There are 9 hidden switches. A switch that is on adds its own fixed numbers to the row, and there is some noise. The rows also spread widely along 14 directions, which tell nothing about the answers.
(in the rows, 128 means zero)
Some rows, each with its switches (1 for on, 0 for off) after it:
[116 129 119 136 127 122 143 117 105 129 118 128 131 102 137 143 158 128
 151 106 113 128 134 138 121 120 108 111 135 120 120 166 150]	0 1 0 1 0 1 0 1 0
[168 141 149  91 115 202 104 155 130 138 126  75 151  90  84  81 181  95
 142 108 107 143 151 160  90  78 107 138 117 110 115 103 150]	1 0 1 0 0 1 0 0 1
[110 110 121 116 141 116 116 141  70 113 105 134 157  61 103  85 183 139
 128 122  85 133 165 142  98  86 142 104 108 132 189 143 147]	1 0 0 0 1 1 0 1 1
[142 130  79 109 144 178 103 158 132 195 145 118 176 120 106 111 181  90
 139 109 111 129 150 120  92 137 115 124 131 105 142 149 132]	0 0 0 1 0 0 0 1 1
[114 122 102 112 126  85 116 117  99 136 154 122 110 120 149 148 154 185
 126 150 147 111 134 116 125 139 133 116 180 112 145 155 139]	0 1 1 1 0 0 1 0 0
[153 119 144  75 159 137 119 167 167 196 139 114 108 169 110 152 129 162
 113 111 136 102  75  79 136 144 152 150 146 147 162 175 153]	1 1 0 1 0 0 0 1 1
[116  90 115  94 208 169 150 176 113 193 132 114  84 118 121 132 202 158
  85 107 110  81 130  90 164 144 221 165 158 160 206 210 112]	1 1 0 1 0 0 1 0 1
[128 128 120  87 147 111 118 123  78 159 119 157 115  87  73 152 163 152
  99 130 103 137  95  96 100 105 144 186  59  68 143 158 181]	0 1 1 0 0 0 0 0 1
[122 112 105 120 145 120  93 123 121 119 151 119 125 105 123 112 149 155
 119 132  94 106 140 122 119 111 123 106 118 123 166 146 143]	0 0 0 0 1 1 1 1 0
[145 115  85 160 117 108 117 149 134 144 129  97 165 132 151 102 148 158
 153 131 129 125 166 134  91 116 128  71 162 117 150 117 116]	1 0 0 1 0 0 1 1 1
[147 140 142 104 140 146 172 148 121 164  84 108 131 125 124 155 177 153
 141 106 129 146 115 146 112 141 118 140 174  95 109 149 139]	0 1 0 1 0 1 0 0 0
[160 135 166  87 131 169 113 157 132 132 126  53 117  87 112  95 155 142
 143 118 118 133 125 160 122  77 136 120 121 132 113 105 148]	1 0 0 0 0 0 0 1 0
[ 97 112  96 121 138 113 117 120  93 136 102 195 141 123 132 146 172 162
 108 118 101 163 146 111 105 134  95 150 146  96 171 179 133]	0 1 0 0 0 1 0 0 1
[135 131 133  90 107 128 133 128 119 124 100 134  73  96  98 115 102 185
 152 121 150 137 139 132 123  87 146 141 122 125 148 139 148]	1 0 1 1 1 0 0 0 1
[127 131  98 111  96 148 124 130 118 120  94 125  96  98 102 104 115 147
 159 121 127 142 150 158 101  82 114 128 146 120 126 137 136]	1 1 0 1 0 1 1 0 1
[130 129 109 123 129 134 104 156 136 166 161 122 144 133 140 127 128 133
 144 119 135  98 112 101 141 133 135 104 131 146 137 168 152]	0 0 1 1 0 0 0 1 0
[143 120 136 127 126 108 105 140  89 123 177  67 142  78 131 105 197 106
 134 136 118  95 131 136 116 115 144  99 141 142 149 122 159]	1 1 0 0 0 0 0 1 1
[148 145 156 125 160  80 188  90 104 164  92  70 134  90 124 162 173 101
 165 121 115  90 140 176 111 144 142  83 158  87 116 169 175]	0 0 0 1 0 0 0 1 0
[173 150 143  89 117 143 156 137 154 151  73  87  49 122 106 154  94 159
 158 121 156 134 100 165 137  96 143 134 157 107  77 142 158]	0 1 0 1 0 0 0 0 1
[175 149 159 113 124 153 130 129 165 129 105 100 130 147 130 143 143 150
 149  93 128 162 111 140 117  94  80 123 131 113  71 129 152]	0 1 1 0 1 1 0 1 1
[150 137 144 112 126 174 115 131 150 143 164  93 136 117 109 127 158  91
 156  91 120 128 105 118 111 104  86 131  93 119  68 148 157]	1 1 0 1 1 0 1 1 1
[118 141 102  78 122 152 147 158  86 171  57 141 167 111 113 121 180 136
 163 117 131 167 147 160  90 129  90 134 204 104 134 156 117]	1 1 0 1 0 0 1 1 0
[126 130  86 150 101 126 134 136 129 145 149 108 161 115 142 105 142 112
 178 110 136 107 153 127 117 113 115  80 143 143 110 159 135]	1 1 1 1 0 0 1 1 0
[181 131 121 120 134 122 132 158 152 177 108  76 109 137 103 140 130 110
 149 126 127  75  97 133 119 126 156 109 152 122 125 155 162]	1 1 0 1 0 0 1 1 1
[154 137 130  96  85 113  69 121 116 106 188  96  91  94 116 110 125 108
 140 156 144  91 113 130 118 125  98 129 154 137 158 117 173]	0 0 0 0 0 0 0 0 1
[137 143  89  90 112 118 131 157 117 158 117 135 143 127 129 111 143 148
 159 135 156 122 117 124 124 136 124 105 190 159 151 159 135]	0 1 1 0 1 0 1 1 1
[109 121 135  98 120 112  84 138 100 119 147 111 148 105 131 131 165 181
 131 127 125 164 119 129 102  88 110  99 114  95  83 117 151]	1 1 0 1 1 0 0 1 0
[115 124 135 160 128 113 123 124  64 105 204  97 134  73 165 142 196  67
 142 119 121  68  99 126 153 149 135  97 142 165 120 184 174]	0 1 0 1 0 1 1 1 1

New rows. What belongs after each?
[136 126 111 127 125 155 120 139 119 148 119 105 126  99 105 125 165 120
 142 107 112 136 155 138 109  87 132 130 103  82  90 143 147]	1 1 1 1 0 0 0 0 0
[183 116 144 104 123 165  71 191 152 147 159  86  87 154 142 135 162 148
 113 129 157 109 106 108 142 143 134 143 192 122 147 116 124]	1 0 0 1 1 0 0 0 1
[122 134 127  96 148 150 101  98 154 147 156 122 121 113 113 131 142 126
 138 106 107 141 142 127 119 108  86 123 103 101 104 164 147]	0 0 0 0 1 0 0 1 0
[156 129 144  97 125 186  93 189 124 149 108 119 129 134 129 138 174 115
 122 115 126 149  89 131 130 117  99 162 166 108  95 151 138]	1 1 0 0 0 0 1 0 1
[137 103 101  87 134 111  56 139 105 117 124 138  61 119 101 142 131 183
  93 146 111 113 126 117 123  98 143 136 145 115 187 135 148]	0 1 0 1 1 1 0 1 1
[129 115 126 151 121  60 132 111  88  98  90 127 114 123 164 159 152 187
 127 141 123 121 143 146 118 117 125  98 181 110 150 149 150]	0 1 1 1 0 1 1 0 1
[122 134 152  99 113 104 163 126  85 125 127 129  97  76 123 126 143 207
 155 121 161 148 103 111 115 123 132 151 117 122 153 118 143]	1 0 0 1 1 0 0 1 0
[125 104 137  86 163 143 111 178 118 160 111 117  85 131 114 149 159 162
  96 123 115  94 109 119 156 131 180 139 172 134 169 184 145]	1 1 0 1 0 1 0 0 0
[133 131 118 113 140 122 163 154 103 159  68 141 124  99 108 127 112 171
 148 117 119 136  88 122 117 102 154 138  93 125 144 159 159]	0 0 0 1 0 0 1 1 1
[142 117 146 124 168 143 119 147 131 158 100 106 130 116 109 140 147 142
 126 101  97 130 131 131 132  76 169 105  71  95  90 168 158]	1 0 1 1 1 0 0 1 1
[139 122  59 149  92 157 100 186 123 142 159 128  96 108 137 104 121 174
 152 140 165 130 128 114 132 113 152 117 135 109 108 118 110]	1 0 0 1 1 0 1 0 0
[137 131 166 110 113 101 121 139  63 110  68 133  90  87 135 157 142 133
 144 132 134 129 109 163 136 107 127 131 162 114 136 158 165]	1 0 0 1 0 0 0 1 1
[ 96 123 105  81 129 120  88 129  96 148 134 122 170  94 103 100 154 138
 139 137 103 131 151 141  83 104 108  97 133 106 147 144 151]	1 0 0 1 0 0 1 1 0
[138 115 101 142 114 131 111 148 114 118 101 116 130 104 135 114 146 176
 139 114 110 152 146 127 109  69 124 122 101 113 130 112 134]	0 1 1 1 0 0 0 1 0
[131 137 141 127 135 133 193 144 106 146 127 106 131  75 132 119 174 165
 164  99 143 152 103 121 124 113 150 131  92 124  95 138 138]	1 1 0 0 1 0 0 1 0
[126 128 140 116 130  90 115  86 132 137 150 143 146 151 121 167 154 101
 143 107 115  99 123 108 101 160  58 114 166 110 138 194 164]	1 1 0 1 1 1 1 1 1
[137 131 157 120 134  96 155 104 149 142 123  95 138 133 148 140 144 193
 156 110 146 157 145 135 101 119 114  85 145 106 107 129 133]	1 0 0 1 1 0 0 1 1
[163 122  99 192 105  73 137 146  82 116 140 108  83  70 111 150 110 104
 152 135 115  53  71 117 139 113 182 112  64 113 125 148 201]	0 1 0 1 0 1 0 1 0
[124 145 114 106 110 122 140 113 107 157 160 108 119  84  96 130 149 107
 163 124 148 119 123 134 103 125 132 123 124 101  92 153 165]	1 1 0 1 0 0 0 0 1
[187 150 127  82 111 168 120 167 172 178  97  91  97 139  78 119  86 115
 161 122 146 102  98 139 123 105 139 137 139 127 117 140 171]	0 0 1 1 0 0 0 0 1
[128 122 161  56 145 157  81 129 154 135 193  76  83 117 121 111 140 192
 104 120 131 139 113 109 134  85 138 132 118 157 124 126 141]	1 1 0 0 0 0 0 1 1
[171 135 138 135  88 122 124 139 143 119 175  91  92 106 126 106 111 154
 157 127 156 105 100 113 123 119 129 123 120 154 152 103 151]	1 0 0 0 0 1 0 1 1
[169 133 127 116 125 108 121 149 100 136  68  96 121 103 113 130 152 129
 153 135 120 120 134 168 106 104 137 101 158 100 142 120 158]	0 0 0 1 1 0 0 1 1
[188 163 121  73 106 147 130 143 149 199 118 112 140 132  63 138 127  97
 167 122 143 116  84 117  72 155  77 168 138  81 140 121 168]	0 0 0 1 0 0 0 1 0
[135 141 131 114 116 143 139 152 115 145 135  87 149  96 123 111 163 130
 170 108 141 147 122 146 109  99 129  90 125 127  71 129 148]	1 1 0 1 1 0 0 1 1
[117 119 158 132 129 112 118 168  92 127  98 142 149 127 163 144 136 170
 134 115 125 140  83 118 147  98 137 105 123 141 107 177 160]	1 0 1 1 0 0 1 1 1
[104 131 117  73 103  97 137 104  75 114  90 153 128  90  88 103 154 147
 154 128 127 120 164 145  91 117 101 130 185 139 204 161 150]	1 1 1 1 1 1 1 0 1
[100 103 137  94 145 143  66 139 105 114 190 108 109  88 130 112 170 148
 101 123  98 121 125 107 142  87 136 134  96 143 142 153 148]	1 1 0 0 0 0 0 1 0
[139 121 107 121  96 113  78 178  67 105  91  97 133  92 120 113 158 114
 142 158 118 108 135 188 110  87 139  77 195 113 119 128 159]	1 1 0 1 0 1 1 0 1
[ 98 133  72 168 106  85 124  76  95 113  99 155 150  86 125 142 128 101
 176 120  90 141 168 160  87  87  74  82  94  66  77 174 162]	0 1 0 1 0 0 1 1 0
[152 133 129  94 130 132 145 156 122 161  78 121 133  97  85 100 130 165
 146 119 114 146 118 128  93  90 143 143  95 117 164 127 152]	1 0 0 0 0 0 0 1 1
[146 135 134  87 156 136 152 121 171 168 132  75 143 147 138 121 159 204
 144 115 140 147 143 127  98 132 107 103 168 113 133 115 113]	0 0 0 1 1 0 1 1 0
[158 127 118 160  99 111 103 143 111 129 191 121 152 132 165 134 159 132
 141 125 155 105  92  79 118 156  93 131 139 138 154 125 146]	0 0 1 1 0 0 1 1 1
[137 128 128 118 170 104 155  91 106 171 142  76 117 103 116 164 187 139
 134 124 123 107 146 139 111 122 167 103 128  79  88 165 149]	1 1 1 1 0 0 1 1 1
[188 119 173 169 118 141 151 176 141 101 126  68  71 105 174 124 134 205
 130 114 146 144  78 117 152  86 165 147  91 136 113  84 143]	0 0 0 0 0 0 0 0 1
[134 136 133 126 104 109 162  90 156 104 149  71  96  93 137  94 111 164
 186 106 141 117 151 141 119  94 110  90 130 166 131 117 146]	0 1 0 1 1 0 0 1 0
